The rows of a group lie close to one hidden flat surface of 12 dimensions, which may be shifted away from zero. Surfaces can cross.
Some rows, each with its group after it:
[  9   0   6   3  -9   2 -10  -9  -9  -5  12  -4   2   5  -8  -7   1  -7
 -11  -7]	(0)
[-12  -9 -17  -5 -10 -12  -4 -16  -9  -4   3  10   2  -3  11   6   9  16
 -12   9]	(1)
[-14   0  10   0   6   5  12  10   4  13  -1  -1   3   8  -9  10  13 -12
   2   3]	(5)
[ -5  -3 -12  -1   0  -2   8   1   5   0   0  -1   3  -5   4  -5  -3   0
   1  -1]	(3)
[-10  10  -1   8  13  -3   2   0   9  12  -5   5   9   3 -11   5   5  -3
   8   8]	(0)
[  3   3   0   1  -6   6   4  -2   5   1   7  -6   8   5 -10  -1   6 -11
   2  -2]	(0)
[  1   9   5   2  10  -8 -10   6  -1  12   0   8   2  -1   0  10   3   4
  -3  -4]	(2)
[ 1  7 10 -1  3  5  1 -3 12  6  7  2 -1  4  7 13  8 -3 -2 15]	(2)
[ 10   6   2  -5 -13  -5   1   1  -6 -12  10 -14  -9  -5  -1 -24  14   5
 -18   5]	(4)
[-11   7  -8   7   4  -1   3   2 -12  15   1   5  -7   7  -9   6   2 -17
   9 -10]	(3)
[ 11 -14  14  -1  -6   2 -10   1  -6 -13   1  -5  -2  -3  12   1  -3  10
  -6  -7]	(3)
[ 15   9  -2  -8 -17   9  -3   3  -7  -6  18  -1  12   2  -3  13   2   5
  -5 -12]	(0)
[  0   7 -13 -24 -16   4   9   2   1  13  13   0   4  -8   3   5   4  16
  -2  -6]	(4)
[  1   1  -7  16  -2  -3   5 -11  -7  -9   4   2 -17   5   4   7  -3  -4
  16   8]	(1)
[  2  -3  -8   5  -9   5   0  -1  11  -2   3  -4   4   0  -2   6   5 -13
   0  11]	(6)
[ 4  4 -5  3  0  0 -9 -8  5 -6  3  0  8  1  4 -1  4 -8 -6  2]	(6)
[ -2 -10  -4   4  -6  -7   4   6   4  -4   2  -2   5  -3   1   3   7   3
 -13   9]	(3)
[ -8 -23   1   7 -13   9   4  10   8  -7   2 -11   9   6  -9  15   4 -19
  -1   3]	(5)
[-14  10  -8 -16   2   0  -5   5 -11  12   2  13   6 -10   4  -4   1  15
 -21   1]	(0)
[ -9  18   0  -2  10   4  17 -11   1   6   3  11   4   8   1  -1   6   2
   7  10]	(6)
[  4 -15  -2   4 -15   7 -17 -15  -1   2   1  -2 -10   9   2   8   1 -23
 -10  14]	(5)
[  9   6 -16   2  -3 -11   4  -4   0   0   4   5 -12  -4  16   0  -3   2
  -1   0]	(3)
[  7   4 -21   0  -7  -5   3  -1  18   3   5   0   5  -6   4   2  -2  -6
  -3   7]	(3)
[ 2  6  1 -2  0 -1  2 -2 -5 -6 -2 10 -4  1 13 12  4 13  2  8]	(5)
[-5 14 -8 -9  3  1  1  3 -3 13 -4 14  1 -5 10  7 10 11 -6  8]	(6)
[-1 -6  6 -1  0  1 -5  1  4  2 -2 -3 -1  0 -1 -1  0 -3 -6  3]	(2)
[ 0  1 16 19  7 -8  6 -9  0 -6 18  3  6 13  0 20  8  4  5  3]	(2)
[  2 -15  16 -18 -24  21  18 -10  -9  -5  16 -13   4  11   0  -9  10   1
  -8  -3]	(1)
[  5  -5  -9   7   2 -10  -5  13  -1   0  -7   1   2 -10   0   1  -6  10
   3 -10]	(6)
[ -7 -10  -9   3  -1   3  -5   6  -2  -7 -10   2  -8  -2   7   2  -6 -10
  -5   5]	(5)
[ -3 -12   8  -3 -11  -5 -11   0   1  -4   6 -12 -30 -11  13   2   7  11
  -9  22]	(4)
[-17  -1 -16  17   7 -14  10   1  -5  -2  -4   6  -4   2  -3   6   4  -6
   9   2]	(5)
[ -5  -6  15   7   5 -13 -11  -5  -4  -8   4  -7   0   8  -8  -9  14  -9
 -19  -1]	(1)
[  6  13  -5 -11   2  -4 -11   9  -4   8  -9  10 -12 -12  18   0   4  14
 -10   7]	(4)
[  5  -3 -23  10  -9  -9  11 -11  -8 -16   3   4  11   2  -2  -6  -4   5
   5  -7]	(4)
[ -1   3  -2  -5 -13  17   8   0 -14   2   5  11   3  15  -5  23  -1 -11
   0   0]	(5)
[ 10  13  -3   3  -7  -4  -3   6 -15   5   5   7  -1   4  -3   9  12   2
  -6  -8]	(6)
[ -6   8   1   5   5   4  -5   6  -3  -6  -4  -3   7  -2 -11  -6   5  -3
   2  -2]	(3)
[  9 -18 -10   0 -32  14  18   3   4 -19  16 -12  13   3   2  22   3   2
  10  -1]	(6)
[ -5   0   8 -15  -2   8   2  11  -7  16   1  -3  -2   2   0  -1   7  -6
  -6 -13]	(1)
[ -4   1   2 -11   5  12   3   9  18  -1  -2  -8  10  -7  10  -7   3 -10
  -5   3]	(6)
[ -1 -12   2   8   0  -2  -5  11   0  -9  -5  -5   6   0  -5   1  -2  -8
  -4  -8]	(5)
[-11  11 -14 -14  -5  12   2  21   1   2   7  -2  -1 -13   4  -1  -2  -6
 -14   0]	(0)
[ -3  -5 -13  -8  -3   9  -6  -7  16   1  -6  -4   0  -9   8  -6  -8  -9
   3   9]	(3)
[-18  -1  -3  -2   8   2   3 -14  -2   0   5   8  -2  -2   3  -9 -14   4
  -3   9]	(0)
[  6  25   5 -10   2   9  -5 -11  -2   8  10   9  -4   4   1  -1  -1   1
  -7   8]	(0)
[ -4  -1  -3  -3  -1   0   0   9  -6   8 -10   3  11  -1  -7 -16  12  -5
 -22   1]	(4)
[ -5  -3   3   1   5   2   0  10   1  16  -3  -4   2   3  -7   1   2 -14
   6 -14]	(0)
[  2  16  -4   2  11   3  -2  15  13  16  -6   1  -1  -2  -7   7  -5 -15
  12  -4]	(4)
[ 11   6   0  -8  -9  -3  -3 -10  -3  13   9  -4 -12   5   9   0  14  -8
   2  -9]	(5)
[ 12 -10   9  -4   1   3   3  -7  12 -10   4 -12  13   2   0 -12 -13  -2
   9 -19]	(5)
[13 11  3  0  4  3 -9 -3  3 -1  4  5  4  2 10 12 -3 -2  5 -8]	(6)
[-3 -3  2  2 -1 -2 -4 -9  0  6  0  6  6  5 -9  7  0  3 -3  8]	(2)
[  3  -6  10   5   2   0   5  11  -6  -3   3  -4  -5   3   3   6  -3  -3
   6 -13]	(3)
[-9 -4  2  9  3 -1  2  4  2 -3 -3  0 -5  0  0  2  6 -2 -3 16]	(3)
[  2 -11  -8  -7   1  -6  10   3   9   3   0  -5  -1  -8  12 -14 -12  -1
  -2 -13]	(3)
[  7  -8  -6  -5  -5   0 -18  13   1  -5  -6 -11 -22 -11  21  -3  -2 -14
  -6  -7]	(1)
[ -3  -7  -4   3  -1   3  -2  18  -1   3 -10  -5 -10  -1 -10   8 -10 -15
  11  -9]	(2)
[ -3 -15  11  -4   1   8  -1   4  11 -14  -4  -2  10  -6  18  10  -1  13
  -2  10]	(6)
[ -3   9 -15  11  -3 -15   0   9 -19  -5   4   4  -8   1  -1  10  10  -1
   2 -13]	(1)
[  7  -9 -10   9  -6  -6 -15  -1   9  16  -4   3   9  -3 -16   8  -6  -3
   1   3]	(6)
[ -4 -11   9  12   4  -7  -2  -6 -12   0   1   3  -7   8  -2   8  -5   0
   6  -6]	(2)
[ 19  -7  -4  12 -18  -9 -13 -13 -11 -32   6   1  -6  -4  16  11   2  25
  -2  12]	(1)
[  8   2   3   1  -3   0   4 -20   3 -21  -4   0   3   4  -9 -14  -7  14
   2  18]	(2)
[ 12  -6   2  -1 -12   4 -13 -15   1   0   7  -6   1   2  -4  -7  -2  -6
  -5   1]	(1)
[ 12  10 -13  10  -7  -7  -3   2  -4  -5   9  -3   3   2 -10   4   1  -8
   7 -16]	(1)
[  2  -5   1 -10  -2   2  -5  -5   4  -4  -5   0  -1  -4  11  -9   1   5
 -12   8]	(5)
[  6  -8   9  12   0   1 -16 -14  12   0   1   2  -6   6   1  19  -6  -7
   4  19]	(2)
[-3  9 -4 -1  9 -4  1  1  6  1 -6  3  9 -2 -5 -8  0 -1 -3  2]	(5)
[ -4  -8   1  -2   7  -8  -4   5  -9  -6 -10   5   0  -6   9  -7  -4  12
  -8  -7]	(5)
[ -2   6 -12  -2   3   0   9  -3  -2   3  -9   9  12   0   0 -14   2   0
  -5   1]	(4)
[  6  12   2  -1   1   5  12   1  -5 -12  -7   6   2   2   8 -11  10   7
  -8  14]	(4)
[ -8  -3  10   5   6  -6   4  -1 -14   2  -1   1  -4   4  -6 -12   6   4
  -5  -3]	(1)
[ 12  23 -13  18 -16   4  19  21 -17 -18   3   4 -17  -4   2  13  17  16
  13  21]	(1)
[ -6  -4  -5  -7  -7  -1   5   5   4   4   9 -13 -20  -7   4  -3   0  -3
   4   2]	(4)
[-14  16 -15  -4  -1   8  20  -2 -13   3  13  13 -12   4  10  17  -8   1
  15  -2]	(0)
[  4   0  11   8   7  -5  -6 -11  -4  -8  -2   2  -1   3   2  -6   2   9
   0   5]	(0)
[  0  -3 -17   5  -3  -9 -10 -15   9   2   0   2  11  -3 -10  -6  -5  -4
  -4   5]	(2)
[  6   7   5 -16   4  16  -1   7  14  -3   3   2  13  -4  23  19  -4   2
   7  -9]	(6)
[ -2   3  -2   7   3  -8 -12  -2  11   5  -1  -3  -4  -6  -8  -2   4  -1
  -7  17]	(4)
[ 6  0  2 -4 -7 -1 -7  3  3 -3  3  5 21 -5 -4 15  4 23 -4  2]	(1)
[ 5  6  1 -3 -9  5  5 -3 -6 10  6  5 -1  6 -3  7  8  1 -1  3]	(6)
[  8  -2   4   7   0  -3  -1  -6   0 -10   2  -1   4   1   1  -2  -1   5
   1  -1]	(6)
[ -3   9  -5  -4  -6   9  17  22  -6  -7 -10  -3  -2   3 -19   2   2  -1
  10   2]	(2)
[ -3  -6   4   9 -11   1  -8 -12  -8   2   9   6   3  10  -7  19  10   0
  -7  13]	(0)
[ 13  -3  -7  11  -3  -4  -1  -4  -2 -15  -1   1  -2   1   6   4  -8   1
   9  -4]	(4)
[ -1  -7  -6   4  -3   3   1  10   6  -2  -6  -8   0  -2  -3 -10   2 -17
  -5   3]	(4)
[ 6 -9  7  3 -4  3  3 -3  5 -6  4 -5 -9  3  9  1 -2 -5 -2  7]	(3)
[ -1  -3   4   0  -2  -1   6  -3 -14  -3   3  -1  -8   3   3  -3   2   5
   3  -7]	(1)
[ 9 -1  2  5  3  0 -2 -6 14 -3  9 -4 -2 -1 12  7 -7 -7  8 -2]	(2)
[-7 -2  2 -5  9 -2 -5 -4 -2 12 -7  6  1 -3  5 -6 -2  6 -1 -2]	(0)
[ -4 -19   5  -8  -8  -3  -9  -9  -2  12   0  -6  -2   1   5  -6  10  -4
 -13  -3]	(5)
[-10  -1  -9  -3   2   1  23  -6   3   3   2   9  -8   2  17  11  -4   8
  11  11]	(3)
[  3  11 -15 -10   5   0  -9  -9   9   4 -19  11  -2  -9  -3  -8 -17  11
   7  14]	(2)
[  9   8   3   0  -6   6   0 -10   8   5   9   2   4   7  -6  14   0   1
   7   9]	(4)
[  1  -2 -10  16   0  -5   7   5   4 -20   5  -5   8   0   2   5  -1  -5
   9  -7]	(6)
[  2   5  10  -4   2  -5   1 -13  -3  -8   5   0   9   3  -3 -13   9  14
 -11   5]	(1)
[ -4   7  -7  -3  -2   9   2 -18   5   5   9  11  -1   4   7  19 -11   2
  12  12]	(0)
[ 10  -6  26  -3  -2  12   1   7  10   2  -5 -17  -1   6  -2  -6  16 -13
  -1   4]	(0)
[  6  -1   1  -3  -7  -5  -4  -7  -5   4   9  -8  -5   0  -8 -16   2  -2
  -8  -7]	(4)
[-17  -7   9   7  -7  26 -17  -5  -8 -18  -8 -10  -8   2  -5   3   9 -14
   6  22]	(3)
[  4  -3   5   0  -8   0   8 -10 -12  -5   9   4  -5   8   7   5   2   8
  -1   0]	(3)
[  4  -1  -8   8   0  -9   0   8   1 -15   1  -2   1  -6   6   4  -3   7
   3  -5]	(2)
[ 13   3  -1   5  -1  -2 -10  -9   2  -6  -2   0  -7   3  -4  -2  -9  -4
   6   1]	(2)
[  7   0   0   1  -3   3 -14  -7  -6  -7  -4   7   3   5  -1   1  -8  -5
 -11   3]	(5)

New rows. What belongs after each?
[  5   9 -10  -4 -12   5   7   7   1  -4   5  -5   5  -4  -3  -3  10   1
  -3   2]	(1)
[-3 -7 15 -4  2  5 11  7 -3  0  7 -2 -6  3 16 12  3  5  3 -5]	(2)
[  6  -9  13  -9  -2  13 -11 -19   7   3   2   0   5   3   4   1  -9   4
   2   5]	(3)
[  9   7  -8   4   2 -10  -1 -16  -5 -10   0   6  -6   0   6  -9 -10  10
   8  -2]	(2)
[  8  -7  -5   6 -10  -3  -2  -9  10  -7  11 -12   5   0 -12  -5  -5  -5
   3  -2]	(4)
[-15  -1  -9  -1   6   4  10  -3  -3   1  -4   2  -4  -2   4  -4  -7  -2
  13  -3]	(3)
[  9   4   6   7   0   3  -4  14   7  -9  -1 -10 -21  -4   7   3   2 -10
   4   9]	(4)
[ 12   6   9   1  -8   6   1 -12 -18 -14   9  -4 -13   9   6  -6   3  -1
   4  -6]	(3)
[  5  20  -4   1   6  -7  -5  14 -19  -2  -6  10   3   1  -8 -10   7   0
 -16 -11]	(5)
[  5  18 -14 -25 -10  21 -14  14  -4  12  -2   2   8 -11   4   6   1  -1
   4 -19]	(3)
[  2   5   3   9   4  -1 -14   5  -1  -6  -5  -2  -7  -4   0  -3   4  -6
  -5   7]	(3)
[ 4 -9  4  2  1 -6  3 -8 -3 -5 -4 -3  3  0  4 -9  1  8  7 -9]	(0)
[ -8 -16  -2   6   0   0   8  12  -3  -5  -4  -5  -1  -6   1   0  -7   6
  11  -8]	(1)
[  9  19  -9   2  10  -6  -6   8   8   3  -8   2   6  -8  -5 -17   1  -4
  -6   0]	(4)
[ 16  21   9  -2  -4   7  -3 -12  -7   0   3   3 -13   2   2 -13  10   6
  -5  20]	(1)
[-3 -8  6 -5  1  2 10  0  6  6  1  3 -7  1 15  9 -3  5  1  9]	(3)
[  5 -12   3   4  -3  -7  -6 -12  -4   2   5  -9  -1   7  -5 -12  -1 -14
   0 -18]	(5)
[ -1  10   2  -4   9  -3   6   8  -7  10  -7   4  -4  -1   5  -5  10   7
   6 -10]	(0)
[  3  16   0   1 -10  -1  20  18 -11 -13  12  -5   6   5  -7   3  25   4
  -9  -2]	(2)
[  0  16 -10   6   0 -15  14  -6  -2  -4   7  -1  -5   3   2  -4  24   5
   2   7]	(5)
[  6  -1  -1  -5   4  -4  -5  11  -8  -4 -11  -1  -8  -7   2 -11 -13   6
   3 -17]	(2)
[ 14  18  22 -11   6   1 -13   0   2  -1   1  -2  -3   0   4  -9  14   6
 -17   7]	(1)
[  2   7   4   3   4  -3   4 -13  -2  -9   0  -1  -4   0  -1 -23   4   7
  -4  12]	(1)
[  0  -8  18  -4   5  -1   5   0   5 -11  11 -11   8  11   1  10  -2  -8
   6 -24]	(1)
[  1  -2   3  11   4 -12 -18  10  -4  -8  -3   5  -4  -2   8  27   5   9
  -1   1]	(1)
[  8  -1  -1  -8 -12   6   2   1   1   0   6  -2  -5  -1   8  11  -2   4
   5  -1]	(4)
[ 3  1  7 -7 -3  3  4  6 -8  3  2 -1 -8  1  8 -3  5  0 -6 -4]	(3)
[  7  15  -2  -1  -3   3   7   1   4 -11   4  -4  -3  -2   3 -10   9  -2
  -4  10]	(3)
[-11  10  24  -3  17  -2  -2 -14  -1   9   2   4 -14  16   2   4   9 -14
  -3   9]	(1)
[  1 -26   7  -5  -4   7  -4  -7   8  -9  -9  -3  11  -1  -5   7 -25  13
  14  -3]	(2)
[-12   8 -14   1   6   0   1  14  -1  -1  -9   2  -4 -10   4  -2   3  -1
   4   3]	(3)
[ -5  -9 -14  -4 -13   4   4  -7  -1  -2  -1   1  -7   1   3   5  -2  -3
   2   9]	(2)
[ 11  -6   1   2  -9  -3 -13  -6  -2  -9   3  -2   2  -3   4   4   0   8
  -4   1]	(1)
[ -7   4  -6  15   0  -6  10  -9  -5  -6   3   2  -1  12 -12  -1   8 -12
   3   8]	(5)
[  4  16   2  -9   4   6  18  10   2   4   6  -4  12   1  -9  -9  -1   1
  11 -20]	(1)
[ -4  -1  -7  -9  -9   9  11  -4  -7   8   3  -1 -10   1   5  -6   1  -3
   3   0]	(1)
[  9  -7  -3   3  -8  -4  -9   6  -2 -13  -5  -4   5  -4  -9   0  -5   6
  -1  -6]	(2)
[ -4  12   8  -2   4   5  -1  -7  -2   5   4   2  -2   4  -5  -9   7  -4
 -10  12]	(0)
[-6  2  1 -6  1  0  1 -2 -9 12  0  4 -3  2 -1 -8  5 -1 -9 -2]	(3)
[ -8   3  12  -7  12  -4   3  -9   3  22   0   1   8   7 -11 -13   9  -4
  -4  -6]	(5)
[ -8 -10 -11  -9 -24  20 -13   2  -3  -9   2  -9  22  -6 -12   5  10  -3
  -7   1]	(3)
[ -4  -1  21   3  10  -2   2   3 -11  -4   0   0  -8   6   3   3   6   6
   0  -1]	(1)
[ -5   1  18   0   7  -1  -7   2  -9   5  -6   6   1   6  -6  -3  11   2
 -18   8]	(5)
[ -2  -8   3  -2   3  -4   4  23 -25   4  -9  -2  -9 -12   5 -17  -5  15
   2 -27]	(1)
[  1   5 -10   2   1   2   8  -5  14   0   1  -9   8  -1  -7 -15   0 -13
   9  -4]	(0)
[-10 -13  -8   2 -18   0   2   9 -23 -10   2  -8 -11  -1   2  -9  18  -8
 -17  -2]	(3)
[ -6  -3   1   4   6  -3   0 -13   3   9   4   3 -10   4   9   1  -4  -9
   4   4]	(2)
[  8  -6  14   6  -1   2 -13  -7 -10   3   0   1 -20   6   8   9  -5  -4
   6   0]	(1)
[ -9   0 -20   3  -2  -5   8  -3   7  -3   0   2  10  -7  -2  -5   1   3
   0   6]	(3)
[  5  19   2   8   8 -15   1 -12  -9   6   6   7  -7   9  -2  -1  15   3
   5  -2]	(5)
[ -1  -1  16 -11   9   5  -2   9   2   0  -4  -9 -17  -3  15  -8   0  -8
  -3  -7]	(1)
[  3  13  -5 -14   0   9  -5  -1 -10   2   0  -3   5  -5  -1 -20  -4  -1
   3 -23]	(3)
[ 12   6   0 -12  -3  19   7   7  17   0  -8  -4   7  -1   7  -8  -1 -12
   0   6]	(4)
[-17 -22  15  -6   7   1  27 -15   4  -5  -1  -2   0   2  10 -22  -4  14
  -6  14]	(3)
[-18 -19   5   6   5  -4  16   4   5   1   0  -7  14   4 -11   1   4  -3
   5  -7]	(5)
[ -4  -5   1   9  -7   0  -5  26  -9  -2  -1  -7  -5  -2  -5  13  15 -12
  -9  -2]	(3)
[  2   0   8   7  -6   5  11 -15  -5   0  13  -1  10  15 -18   1   4  -1
   7   1]	(1)
[-13  -6   2  11  22  -5  -1  -3   5  -3 -15   7   1   0  -2  -8 -16  -4
   6   4]	(5)
[  2 -10  13  19  -1  -6  -8  -3 -19  -4   2  -2 -13   8  -8   0   4  -3
  -1  -1]	(1)
[ 14   6  -5   4  -8  -1  -8  -4  13 -14   3  -6  11  -3  -9  -2   3   2
  -6  13]	(2)
[ -1  -1   4   5   6 -14  -2 -14 -15  -7   6   7  -6   8   7   7  -2   9
   5 -13]	(1)
[ 1  6 13  2  9 -2 -3  7 -4  6  0  5 -8  3  5 12  4  3  1  1]	(2)
[ -8 -20  -3   0  -3   7 -12  -5  -9  -2  -7  -4 -14  -4  12  -2 -13  -9
   8  -8]	(3)
[ -6  -3 -15   2  -2  -3  -5  -7  -1   1  -5   6   2   0  -1  -4  -2  -8
  -7   7]	(5)
[-10   6 -19   2  -5 -11  -4   3  -4  14  -3   2 -12  -5  -1 -18  21 -16
 -29  18]	(3)
[ -5  -3   4  -3   5   1   4  -3   1   5   3  -5  -4   5  -1  -5  -3 -11
   6 -11]	(1)
[ -8   5   7 -11  -3  19  -3  -5  -1  12   1   1   8   6  -9   4   6  -6
   1   4]	(3)
[  3  -5   7   2   5  -3 -10   3   0  12  -1   1   1   0  -3   1  -6  -5
  -4 -11]	(3)
[ -1  -6  -1  12   1 -15  -2   3  -6 -18   7 -11   2   4  -6  -2   6 -10
  -3 -19]	(1)
[  8  -4   2   8  -2  -6  -2  -3  -3  -9   3   0 -12   0  12   5  -2   3
   1   4]	(3)
[-10  -4  -7   2   3  -4  -3 -16   3   4  -5   8   0   4  -1  -2   1  -3
  -5  15]	(5)
[ -2  13   3  -6   5   5   1 -10   1  17  -4  12   0  -1  -1  -1   1  13
   4  15]	(1)
[  9  26   0   4  15  -3   2  -8  -1   1  -4   7 -12  -3   3 -18  -5   7
  11   6]	(1)
[  8   9   3   1  -5   3   4  -5  -5  -3   3  -1   7  -1  -9 -14   5  10
  -3   5]	(1)
[-10   5  -7   6   4  -7  10   7  -4  -1   2   1   7   0  -9   1   7   3
   3  -4]	(1)
[-22 -20  -9   2 -11   7   9   1  -7  -3  -3  -8 -16   0   6  -5   9 -16
  -5  13]	(3)
[-10  -9   3   5   5  -4   2   7  -3  -5  -4   0   5  -4  -2  -3   2   7
  -4   0]	(3)
[ -1   3   3  17  18 -16  -8   4  14  -4   0   0  15  -5  -6  -2   1   4
  -4   2]	(2)
[  9  10  10   3   5  -1   1 -10   3 -14   4  -2  -2   3   3  -4   1   7
   3   6]	(1)
[ -3 -21   6  15  -2 -12 -14  -7 -12   0   3  -1  -3   5  -5   2  -2  -5
  -7 -10]	(2)
[ 23   7   8  16  -1 -18  -9   2   2 -13   5  -2 -13   1   7  -2   8   1
 -17  13]	(3)
[  3 -25  10 -10 -10   6 -11 -13  -3   3  -1  -4  -7   4  12   0  -6  -5
  -7  -4]	(5)
[  7  16   1  -1   2  -1  10   2 -14  -6  -4   6 -12   3  10 -11   8   6
  -3   3]	(4)
[-11   0   7  -3  19  -4   9  10  -9  -6 -14   8   0  -4   8  -9  -8  14
   0  -6]	(5)
[  6 -19   1   1  -4  -4  -4 -21  17  16   5   1  -6   4  10   2 -12 -10
  -7  14]	(3)
[ 16  11   3  -3  10  -1   0   7  17 -11   0 -11  -8 -12  10 -11 -15   6
  15  -6]	(4)
[ -5  -7  -4   0  -3 -11  -8  -2  -1 -15  -3  -3  -1  -8   8 -10  13  11
 -21  14]	(1)
[14  3  7 -2 -5 14 -3  5  0  2 -8  7  0  6  9 13  5 -7 -3  9]	(4)
[ -6   3  -1   5   3  -7  -5  14   4   7   0   1  11  -4  -8   7  14   0
 -13   4]	(2)
[ -5 -35 -13   2  -6  -5 -29  21  -3   0 -15   3  21 -13  -4  15 -18  -1
 -16 -22]	(5)
[  5 -12   1  -3  -6   3   6   1  -9  -7   3  -8  -8  -1  10  -7  -8   2
   8 -16]	(1)
[ -1   8  -2   7  -1  -4  -6  -1  -3   1   8   2 -12  10   2  26   8 -16
   5  -1]	(1)
[  0 -16  -2   4   5 -10 -16  28  -3   7 -12   2 -16 -14  20  19  -6   3
  -4 -10]	(3)
[ -3  -6  -1  -3  -5   0   0   7 -15  -3  -3   6   6   2  -1   3   3   5
 -11  -8]	(5)
[  2 -10 -20  -8 -15   7 -13  -9  -6  -5  -4   7  12  -2  -3  -8 -13  -8
 -20  -1]	(5)
[ -5   3 -12   5   6  -9  -2   5  11   4   0  -1  10  -7  -5  -3   1  -5
  -3  -3]	(2)
[ -5  -4  -1 -10  -2  16  -1  11  10   3  -5  -1  -3  -7  14  17  -3   0
   8   7]	(3)
[ -1 -20  -4   5 -14  -5  -2 -17 -18 -16   3  -1   5   7  -5 -14  -1  -2
 -17  -5]	(5)
[  4   3  -6   3   5  -6 -14  12  13   5  -8  -1   7 -11  -4  -1  -3   1
  -4   1]	(4)
[ 14   0  -7   9   0  -7 -15  -9  16 -11  -1  -3  11  -3  -3   0  -6  -3
   1   4]	(5)
[ 19   9   3 -13  -3   6  -1 -15  10   5  15  -3   5   1  13  -6  -6  -1
   2 -13]	(2)
[  7  16  -4  -3   9   4  -5 -10  12  -1   7   5  12  -3  -3  -3 -18   3
   8  -5]	(0)
[-3 -4  2 -2 -5  2  6 -3 -6 -5  2  4 13  6 -5  4  5  6 -7  0]	(5)
[  5  -3  16  -4  -1  15 -12  -6  -1   2  -2  -3 -21   3  14   4  -1 -11
   2  11]	(3)
[ -8  -6   8   2   5  -5  11  -9   9   2   2  -8   7   5  -7 -12  11  -2
   0   4]	(5)
[  6  -2   9  14   4  -5 -11  -4  -4 -10  -1   2 -18   3  11  16  -4   2
  10   6]	(1)
[  7 -15  13  -2   1   5  -1   3  16  -2   1 -10   2  -2   6  -1  -9  -5
  -2   0]	(3)
[ -8 -13  -5  -9  -9   1  18  -1   1   2   6 -13   8   3  -5 -15   8  -9
  -2 -16]	(5)
